There are 10 hidden switches. A switch that is on adds its own fixed numbers to the row, and there is some noise. The rows also spread widely along 11 directions, which tell nothing about the answers.
In the rows, zero is written as 128.
Known rows, each followed by its switches (1 for on, 0 for off):
[125 142 115 102 158  95 174 127 128  96  75  90 171 128 109  93 133 103
 124  68 163 152 122 150  97 116 109 123  98 114 127 126 168 152 142  62
 182 153 193  88 159] -> 1 0 0 0 0 1 1 1 0 1
[167 136  52 136 110 151 157 125 133 153 114 158 121  90 123  86 107 177
 153 185 135 136 143 116 142  57 169 157 108 150 154 147 103 146 170 105
  96  98  84 113 122] -> 1 0 0 0 1 1 1 0 0 1
[104  94 112  76 111 139 110 147 114 174  79 148  94  93 127  81 143 169
 137 137 137 119 131 145 120 116 128 171 144 136 152 172 134 143 154 128
 101 101  82 166 153] -> 1 0 0 0 0 0 0 1 0 0
[116 120  91 107 131  89  95 186 147 135 144 144 128  85 134 112 141 169
  93  93 171 130 133 141 107 128 124 121 111 138 120  82 128 108 141 139
 121 134 115 160 154] -> 0 1 0 1 1 1 1 1 0 0
[197 150  88 143  95 153 193 101 100 138 139 101 138  78 156 114 103 169
 126 137 110 166 101  82 142  97 146  56 120 113 180 130 158 139 161 113
 151 106  95  67 131] -> 1 0 0 0 1 0 1 1 1 1
[ 57 103  93  99 170 101 120 162 143 114 114 106 128 116 132  81 141 132
  80  88 153 121 133 175 101 103 117 157 128 142 109 117 159 104 132 126
 149 146 144 141 166] -> 1 0 1 0 1 1 0 0 0 0
[ 76 119 151  94 171  93 184 166 138  69 126  91 104 105 131 115 152 120
  73  66 116  84 117 101  96 141  89  89 147 103  80  91 151 103 142  95
 122 147 136 152 174] -> 1 0 0 1 0 0 1 1 1 1
[137 123  93 166 133  91 124 133 171 101 191 155 116 132 139 197 128 120
  81 128 137 143 111  94 138  88 138 103  81 131 144  94  77  75 132 138
 117 132 134 135  91] -> 1 0 0 1 0 0 1 0 0 0
[132 110 131 112 122  74 231  98 143 103 110 113 140  95  95 118 146 121
 117  81  97 113 107 105 123 110 102  99 126  86 184 138 122 126 144  78
 117 121 144 115 124] -> 1 0 1 0 0 1 1 1 0 1
[181  82  82 132 143 100 183  81  84 144  56 108 129 121 134 135 135 146
 114 115 153 218 103 107 156  94 121  84  97 103 173 138 131 146 143  74
  88  95 121  95 134] -> 1 0 1 1 1 1 0 1 1 0
[102  55 110 104 145  55 172  77 163 104 137 134 141 132  76 169 171  90
  79  60 164 144 108 143 137 115  90 119 101 119 188 154 120  83 122 121
 109 127 175 151 131] -> 1 0 1 0 1 1 1 0 1 0
[125 154 121 107 145 129 137 183 114  87 105 128 120 116 147  98  99 158
  92 141 174  90 163 102 119 126 160 131 130 143  39  85 133 127 152  84
 106 184 147 127 175] -> 0 1 0 0 0 1 1 0 1 0
[ 73  98  85 121 164 101  91 184 192 148 152 165 141  88 107 108 161 154
 129  97 149 139 141 185  84 105 138 153  89 149 151 103 118 110 135 166
 149 103  71 189 149] -> 1 1 0 0 1 0 0 1 0 1
[175 136  94 130 132 103 210  96 146 128 152 142 130  72  45  76  93 140
 133 111 155  96 128 119 127  87 121 129 125 144 139 126 134 131 165  84
 117 129 158 105 147] -> 1 1 1 1 1 1 1 1 0 0
[138 119 125 151 165  77 204 106 110  77  54  98 153 154 119 140 108  81
 107 102 122 166 112 141 114  72 103 134  78  83 160 137 126 159 133  37
 140 156 191  84 104] -> 1 1 1 1 0 0 0 1 0 0
[124 113 118 125 138 147 190 119 130 121 113 136  98  86  98  77 127 156
 155 141  99  89 153 106 130 119 115 139 159 130 106 131 107 128 147 114
  65 107  65 147 168] -> 0 1 0 0 1 0 1 0 0 0
[ 91  97  95 130 150 112  87 150 148  97 142 170 142 142 161 202 149 123
  94 128 151 197 146 143 105 115 143 138  55 130 157 146 107 122 115 161
 138 126 109 193 126] -> 0 0 0 0 1 0 0 1 1 1
[135 149 119 118 145 106 109 144 173 115 177 182 141  97  74 123 107 125
 130 110 181 107 142 152  93 112 134 159  90 151 123 121 128 123 152 115
 143 142 165 171 139] -> 1 0 0 1 1 0 0 1 0 0
[ 78  81 112 113 160  92 134 117 161 120 154 140 122 121 101 161 168 119
 100  78 138 142 120 137 120 131  99 121 115 126 154 140 114  77 126 161
 105 109 114 183 143] -> 1 0 0 0 1 0 0 1 0 0
[161 116 121 131 140 132 194  47 107  90 169 115 106 112  99 176 128 113
 103  95 142 187 115  58 158 151  91  46 122 133 135 163 151 120 130 118
 120 120 155 128 179] -> 1 0 0 1 1 1 0 1 1 0
[169 120  77 156 130  71 203 120 169 110 181 132 152 110 113 155 102 135
  67 115 161 113  93  92 133  64 154  90  90 130 165  84  98  67 148 106
 106 148 162  94  85] -> 1 0 1 0 1 1 1 1 1 0
[ 96 146 143 114 145 119 159 166 102  77  68 118 128 139 186 124 110 132
  95 131  84 120 124 117  97 102 126 151 117  87 125 136 124 153 146  62
 132 155 119 125 118] -> 1 0 0 0 0 0 0 1 0 0
[147 145 117 133 134 141 131 128 138 111 157 132 138 103 132 132 139 147
 147 108 132 157 145 105 133 161 134  70 109 127  99 107 144 139 133 135
 150 128  99 134 187] -> 0 0 1 0 0 0 1 0 0 1
[ 77  93  65 170 174 131 122 134 188 110 188 157 111 116 134 139 155 138
 125 146 102 187 157 149 125  74 151 132  81 156 157 136  85 120 118 179
 141  92  54 172 138] -> 0 0 0 0 1 1 0 0 1 1
[145 111 104 140 133  58 186 135 139 110  98  91 155 136 149 163 132 124
  71  95 142 148  80  99 128  92 128  86  91  90 163  86 111  84 129  86
 117 136 173  89  74] -> 1 0 0 0 0 1 0 1 0 1

New rows, each followed by its switches (1 for on, 0 for off):
[130  97 128 111 139  58 168 126 133  98 100 123 154 144 108 163 141 105
  79  79 167 130 115 114 129 127 112 114  96 101 128 111 109 101 126  87
  98 158 190 131 122] -> 0 0 1 0 0 1 1 1 0 0
[ 69  79 145  73 121  74 179 150 132 108  95 128  86 103 131 131 153 160
  67 111 102  68 114  94 114 126  93 152 163 101 139 145 100  98 140  99
  59 133 114 176 127] -> 1 1 0 0 0 1 0 1 0 0
[156 117 118 130 141  88 193  95 147 106 155 112 148 131  89 148 110  95
  84  84 177 106 104 110 131 110 127  91 106 132 125 108 140  84 144  99
 130 163 201 106 136] -> 1 0 1 0 0 0 1 1 1 0
[ 95 138 122 112 154 118 178 168 166 111 134 138 111  70 101  62 138 168
 141 111 108  63 146 114 107 121 133 119 149 138  85  88 119 125 160 104
 113 124  83 148 178] -> 1 1 0 0 0 1 1 0 0 1
[162 111 108 138 148 146 177  62 149 116 165 156 105 124  72 144 136 115
 151 129 153 136 145  83 165 131 138  89 118 161 104 146 111 110 145 128
  90 111 120 141 183] -> 1 0 0 0 0 0 1 0 1 0
[148  99 118 119 150 113 145  79 125 125 137 111 140 140 105 169 142 103
 106  77 189 176 113 113 140 154 117  68 101 140 127 127 155  98 127 132
 138 135 173 120 165] -> 1 0 0 0 0 0 0 1 1 0
[138 103  89  95 107 141 144 100  92 144  98 119 116  96 128 114 124 160
 104 124 163 178 130 133 130 114 121 131 123 143 179 184 163 155 144 118
 143 121 126 120 165] -> 1 1 0 0 1 1 0 1 1 0
[156 128  93 123 137 156 187 129  95 169  71 110 110  84 135  38 107 182
 162 149 100 121 126 121 129  92 147 129 151 123 132 129 139 148 167  98
  93  88  58  99 152] -> 1 0 0 0 1 0 0 1 0 0
[136 178 138 140 157 131 143 169 132  81 131 127 171 106 161 138 123 147
 140 110 112 156 141 109  97 162 140  77  91  96  97  92 143 151 138  98
 156 138 105 136 166] -> 0 0 0 0 1 0 0 1 0 1
[ 99 112 103 113 162 112 205 109 140  75 122 129 120 130  91 112 109 102
  83 125 142  98 142 126 118  75 118 165 120 149 124 166 118 113 147  87
 112 156 170 131 141] -> 1 0 0 0 1 1 1 1 1 0
[114 121 108 125 141 110 160 126 157 132 102 136 142 131  85  79 115 103
 145 111 137 104 140 188 103  70 131 189 106 136 162 151 113 149 145  99
 139 137 151 120 117] -> 0 0 0 0 0 0 1 1 0 0
[152 130  85 145 113 128 145 139 119 147  99 172 104  90 140 104 100 170
 145 184 106 127 127 133 128  50 153 176 104 114 181 150  92 159 164  83
  87 103  80 131  89] -> 1 0 1 1 1 0 0 0 0 0
[116 142 133 105 105 113 148 147 170 128 171 159 128  77 101 115 121 150
 121 119 122  79 124 119 102 121 131 136 134 132 159 136 125 119 152 126
 139 125 120 161 121] -> 1 0 0 0 0 0 0 1 0 1
[148 137 133 152 138 129 217  50 140  76 166 116 125 131  86 154 127  86
 134 109  94 135 126  79 151 125 103  85 126 116 141 154 123 119 136  95
 128 133 158  98 143] -> 1 0 0 0 0 0 1 0 0 0
[144 123 133 111 140  64 197 120 152  80 133 125 141 103 100 149 132 120
  89  81 161 107 101  85 126 135 103  76 116 103 120  95 128  94 144  77
  98 140 180 137 143] -> 1 0 0 1 1 1 1 0 1 1
[110  90  90  78 118  90 131 150 100 125  65 112 129 147 146 137 122 125
  55 112 192 110 100 140 120  94 116 169 112 123 138 140 136  90 149  95
  82 154 183 130 111] -> 1 0 0 0 1 0 1 1 0 0
[149 151 116  77  38  95 129 172 122 137 152 162 136  52 163 137 115 202
  75 133 138  93 111 101 111 131 135 116 128  98 182 136 136 123 163 120
 120 142 116 154 102] -> 0 0 1 0 1 1 1 1 0 1
[ 80 124 114 123 171 131 162 156 120 112 116 102  92  95 137  67 122 145
 110 108  86 110 123 134 100  94 105 137 147 126 115 120 139 126 150 112
 124 113  90 136 158] -> 1 0 0 1 1 0 0 1 0 0
[110  63 135 101 134  75 200  86 138 112 108 105 121 111  88 158 167 113
 108  75 141 121  87  95 144 154  68  84 143  99 143 125 124  70 124 119
  62 109 141 158 148] -> 1 1 0 0 1 0 0 0 0 1
[102 118 121  99 142 158 127 115 116 126 114 153 106 106 116  98 136 144
 150 130 118 151 164 145 119 124 129 159 119 145 130 191 146 178 146 122
 147 120  83 164 191] -> 1 0 1 0 0 0 0 1 0 0
[ 94 105  91 129 173 118 128 145 129 118 109 118 135 126 144 114 141 125
 103  99 136 162 130 161 107  99 128 141  95 125 135 125 143 126 134 128
 145 123 108 137 154] -> 1 0 1 0 1 0 0 1 0 0
[192 150 146 118 142 155 195  73 102 112 125 102 128 109  97 113 111 133
 141 104 149 133 128  66 145 166 127  48 142 131  82 127 170 133 146  89
 125 140 156  99 196] -> 1 0 0 0 0 0 0 1 1 0
[130  73 128  70  98  90 171  91 109 138 106 140 117 107  90 151 140 133
  88 103 156 102  95 112 138 139  92 134 142 113 169 172 131  94 143 109
  61 124 148 173 127] -> 1 0 1 0 1 0 0 1 0 0
[126  97 111 120 147 125 150 109 107 105 123 111 130 109 148 150 171 139
 131  93 118 181 126 101 143 165 106  68 115  98 126 126 145 122 122 131
 109 103  86 149 186] -> 0 0 1 0 1 0 1 0 0 1
[136  93 120 132 152  33 221 115 155 107  76 111 178 120 109 134 156 109
 100  56 117 139  81 137 108  84 108  96  91  70 212 104  98 105 133  67
 109 113 144 100  90] -> 1 0 0 0 1 1 1 1 1 0
[126 103 109 122 130  70 176 129 118 110  77 133 128 130 128 136 106 113
  85 125 133 124  99 140 117  70 113 168 101  91 175 145 111 121 149  69
  91 134 166 129  75] -> 1 0 1 1 1 0 0 1 0 0
[156 132 103 149 157  87 176 113 126  76 165 111 137 137 119 179 109 114
  64 111 172 152 114  73 140 121 119  71  94 120  84  85 125  83 125 104
  99 164 197 118 130] -> 0 0 1 1 1 1 0 1 0 0
[167 124  62 162 123 165 136 114 116 185 113 113 128 113 142  84 109 147
 154 148 131 187 125 158 139  76 161 127 107 149 174 132 129 154 143 140
 152  96  88  79 117] -> 0 0 0 0 0 0 0 1 0 0
[134  83  82 114 158 132 140 139 102 155  65 119  99 127 148  96 141 176
 122 142 156 160 131 100 146 109 156 113 120 144  95 118 111 123 145 114
  60 102  73 131 171] -> 1 0 0 0 0 1 0 1 1 0
[ 96 125 117  88  69 102 139 151 142 122 162 155 117  52 135 120 141 182
  96 125 112 101 134 131 108 128 107 140 138 108 192 157 136 138 142 130
 140 130  96 168 129] -> 0 1 1 0 1 1 1 0 0 1
[117 100 132  95 166  81 168 142 122  95  64 127 135 127 131 140 157 145
 105  93 131 136 117  86 123 154 112 105 119  87  99 108 107 110 137  75
  56 119 109 158 156] -> 1 0 0 0 1 1 0 1 0 0
[ 88  91  84 123 128  78 179 162 159 136 125 110 133  81 135  89 122 155
  68 110 123 102 100 158  90  51 126 143 126 122 204 118 120  96 143 126
 142 122 117 119  92] -> 1 1 0 0 1 1 0 1 1 1
[186 170 122 114  95 116 129 129 159 138 173 187 158  59  84 136 111 183
 153 122 174 128 140 102 115 144 155 102 104 143 143 119 129 143 156 120
 141 126 124 148 154] -> 1 1 0 0 1 1 0 1 0 0
[151 151 106 151 144 164 162 119 141 120 155 166 112  72 102  84 113 153
 190 155  98 143 168 121 122 119 137 117 114 129 116 141 125 177 147 116
 123  97  69 151 173] -> 0 0 1 1 1 0 0 0 0 1
[126  53 102 114 138  81 246  64 107 114  57  92 110 140  94 127 142 109
  88 111 121 132 101 102 160  80  90 132 131 105 169 160  99 111 136  74
  62 128 162  96 113] -> 1 1 1 0 0 1 1 1 0 0
[137 127  92 135 149  99 135 135 172 121 177 130 135  97 115 133 137 136
 110  88 167 169 120 122 118 108 136  75  84 146 138  97 138 115 142 136
 179 127 141 122 152] -> 1 0 0 1 0 1 1 1 1 1
[127 126  52 129  94 100 101 159 171 171 161 159 135  80 126 101 124 169
 110 130 155 132 117 173 110  53 158 168 100 150 209 127 112 109 154 149
 149 113  99 123  88] -> 1 0 0 0 1 1 1 0 0 0
[ 85 122 136  97 160  89 169 183 146  67  72 147 139 115 132 106 144 145
 113 122 112  93 148 124  91 116 117 163 112  97  95 121 101 139 144  70
  80 135 108 175 144] -> 0 0 0 0 1 1 1 1 0 1
[141 106 103 137 122  45 120 170 169 157 111 156 145  89 118 134 149 164
 114  92 159 148 102 141 101 100 141 120  82 108 182  81  90 110 141 109
 117 115 113 141  95] -> 1 1 0 1 0 1 0 1 0 0
[ 82 100 166  92 154  99 179 150 136  55  84 149 123 143 123 148 141 107
 102 109 121  89 147 106 103 141 108 143 111  98  90 138 105 129 135  75
  78 151 134 189 156] -> 0 0 0 0 0 0 1 1 1 1
[125 109 132  91 128 135 153 105 116 172  92  82 131  82 102  50 157 134
 177  71 137 144 120 160 127 163  98  85 166 120 139 127 182 141 131 137
 144  91 106 120 192] -> 0 0 0 0 0 0 0 0 0 1
[137  83  49 129 110 174 139 112 103 185 132 105  63  95 141  87 121 183
 110 169 146 122 120 104 168  84 146 129 165 177 117 129 122  87 157 166
  77 105  70 101 155] -> 1 1 0 0 0 0 1 0 0 0
[144 116 122 158 152  96 210  92 130 110 104 116 129 136  75 102 104  77
 133 121 127 119 119 146 133  78 113 144 108 113 138 128 115 134 137  72
 110 138 185  95 103] -> 0 0 1 1 0 0 0 0 0 0
[ 95 115 127 118 135 108  82 164 151 147 134 160 120  86 152 131 172 168
 137  98 109 149 134 143 110 146 134 109 110 111 156 115 123 133 132 143
 139 105  50 171 157] -> 1 0 1 0 0 0 0 0 0 0
[168 150 169 104 119  83 213 107 139  75 112 160 154 106  84 155 121 114
 126  99 121  87 112  74 121 148 105 103 122  84 131 135 113 121 153  51
  75 144 160 150 128] -> 1 0 0 0 1 0 1 1 0 0
[128  79 126  95 120 106 193 119 127 134  97 167 103  66 107 116 162 197
 140 126  90 126 133  74 138 145 114 106 141  94 146 150  98 130 149 107
  36  79  35 190 162] -> 1 1 1 0 1 1 0 1 0 1
[106  97 101 111 154 130 191 115 130 130 103 105 108 116 103  73 110 121
 110 123 139 104 125 142 120  73 128 149 132 147 130 147 150 123 148 104
 128 131 143 122 148] -> 1 0 1 0 0 0 0 1 1 1
[136  82  97 136 151  30 189 139 143 113  47 103 181 138 141 138 154 117
  95  73 146 163  82 143 118  83 118  98  75  69 195  86 101  99 129  63
 100 117 151  98  87] -> 1 0 0 0 1 1 1 0 1 1
[152 127 118  90 121 115 180  95 120 136 133  99 155  89  74  83 114 118
 114  59 186 119 113 148 117 130 111  96 138 141 145 137 200 120 149 108
 164 142 183 101 183] -> 1 0 1 0 1 0 1 1 1 0
[ 52  86  67 136 209 106 134 186 151 113  89 111 108 135 153  77 158 147
  92 110 116 131 143 150 110  68 148 155 102 144  89  88 102 104 144 122
 108 125  76 129 161] -> 1 0 1 0 0 1 1 1 0 0
[145 125 100 117 111 124 150 158 103 172 123  92 118  54 181  81 150 219
 115 106  96 152 102 103 129 144 135  52 160 100 153  94 149 122 146 144
 109  90  32 116 160] -> 0 0 1 0 1 1 0 1 0 0
[153 140 138 117 117 119 181  87 128  96 170 141 128  87  86 136 104 116
 103  97 142 124 124 110 117 127 105 103 119 128 151 158 166 140 148 100
 154 142 172 137 155] -> 1 0 1 1 1 0 0 1 1 0
[178 148 129 140 143 112 182  90 132 125 105 143 157  89  73 107 121 125
 181  92 131 162 127 133 115 130 108 100 102 109 161 131 143 170 143  78
 147 108 135 115 156] -> 1 1 0 1 1 0 0 1 0 0
[178 105  96 146 161 117 181  81 141 121 129 136 144 135  83 149 118 115
 134 118 174 151 116 101 148 107 146  99  89 145 121 119 116 101 140 105
  86 123 155 119 140] -> 1 0 0 0 1 0 0 1 1 0
[146 100 108 135 195 107 217  77 157  98 124 127 141 127  47 123 146 107
 148  95 157 137 138  76 146 138 116  79 109 140  71 112 112  90 135 103
  67 109 149 139 185] -> 1 0 0 0 1 1 0 1 0 1
[172  91  72 136 132  73 188  96 120 140  56 122 153 118 119 129 141 136
 138 108 141 192  97 130 136  72 111 115  77  92 209 139 105 143 147  68
  94  94 136  98  96] -> 1 0 0 1 1 1 1 1 0 1
[147 137  65 161 112 138 135 136 113 164 139 110 110  88 172  95 100 164
 115 148 109 166  99 147 124  57 137 122 121 122 200 125 137 134 154 135
 151 104  91  81  90] -> 1 0 0 1 1 0 0 0 0 0
[157 178 160 110 132  94 162 135 120  80  99 123 178 117 117 135  99 109
 117  90 161 107 116 119  99 153 118 105 109  95 112 106 169 137 146  49
 151 170 203 108 133] -> 1 0 0 0 1 0 0 0 0 0
[171 109  87 129 146 133 191  86 106 146  81 130 101 120  93  80  94 135
 139 150 165 138 141 112 152  78 147 140 122 152 108 144 128 151 157  70
  91 128 149  96 150] -> 1 0 1 1 0 1 0 0 1 0
[134 114 114  89 134 106 132 146 118 142  62 125 148  96 118  85 146 155
 150 103 168 146 133 143 113 149 120 119 123 111 115 112 150 141 143  98
 100 109 119 149 168] -> 0 0 0 0 1 1 0 0 0 1
[187  85 126  78 125  74 198  92 117 171  61 131 141  81  59  81 135 135
 149  78 192 111  90 130 130 135 106 105 137 106 156 129 154 121 159  75
  60  94 159 144 152] -> 1 0 1 1 1 0 0 1 1 1
[117  86 103 123 171 105 126 119 135 136  72 150 134 113 112 115 169 125
 167  98 142 201 131 165 114 117 110 128  85 112 169 144 129 161 131 112
 126  77  87 168 165] -> 1 0 0 1 1 0 0 0 1 1
[120  63 109  78 148  84 175 114 129 145  50 126 128 133  76  95 137 116
 122 104 185  92 113 146 130 109 115 170 126 133 115 141 132 109 148  88
  63 129 169 153 138] -> 1 0 1 0 0 0 0 1 0 1
[ 84 108  74 109 145 123  98 168 128 139  94 148 131 116 145  97 121 142
 106 131 148 142 134 194  97  66 151 202  92 141 166 158 134 144 149 122
 150 131 111 146 125] -> 1 0 1 0 1 0 0 1 0 0
[110 119  80 139 160 117 200 139 136 104 101  98 112 136 131  89  98 126
  88 147 123 106 125 114 124  49 142 152 115 145 114 127 111 112 152  86
 113 147 159  92 105] -> 1 0 0 0 0 1 0 1 0 1
[171 153 124 155 137 101 190  90 140 134 131 121 160  78  84  92 139 125
 177  76  98 192 125 139 111 123 106  79 102  93 199 138 137 176 137  92
 167  95 118 102 145] -> 0 0 0 1 1 1 0 1 0 0
[154 133 110 106  97 114 158 116 106 139 104 104 140  75 145 105 135 152
 126  87 121 176  99 145 103 115 102  86 118  89 219 157 179 169 151  98
 182 104 120 101 136] -> 1 0 0 1 1 0 1 1 1 1
[170 163  99 125  88 104 161 134 128 144 130 125 137  74 120  95  96 160
 116 114 142 137 115 135 109  85 131 122 117 120 187 136 143 156 161  88
 173 145 153  79 110] -> 1 1 0 1 0 1 1 1 0 0
[114  34  97  97 119 101 178  60 118 162 110 109 108 119  71 141 171 123
 114  98 169 148  98 120 158 138  74 108 148 129 163 161 128  83 115 156
  57  88 136 163 149] -> 0 1 0 0 1 0 0 1 0 1
[140 124  88 112  89 146 182  96 140 140 176 153 101  75  93 102  91 151
 112 159 126  90 121 116 131  80 136 155 147 153 172 180 136 117 162 136
 124 120 129 137 111] -> 1 0 1 0 1 0 0 1 0 1
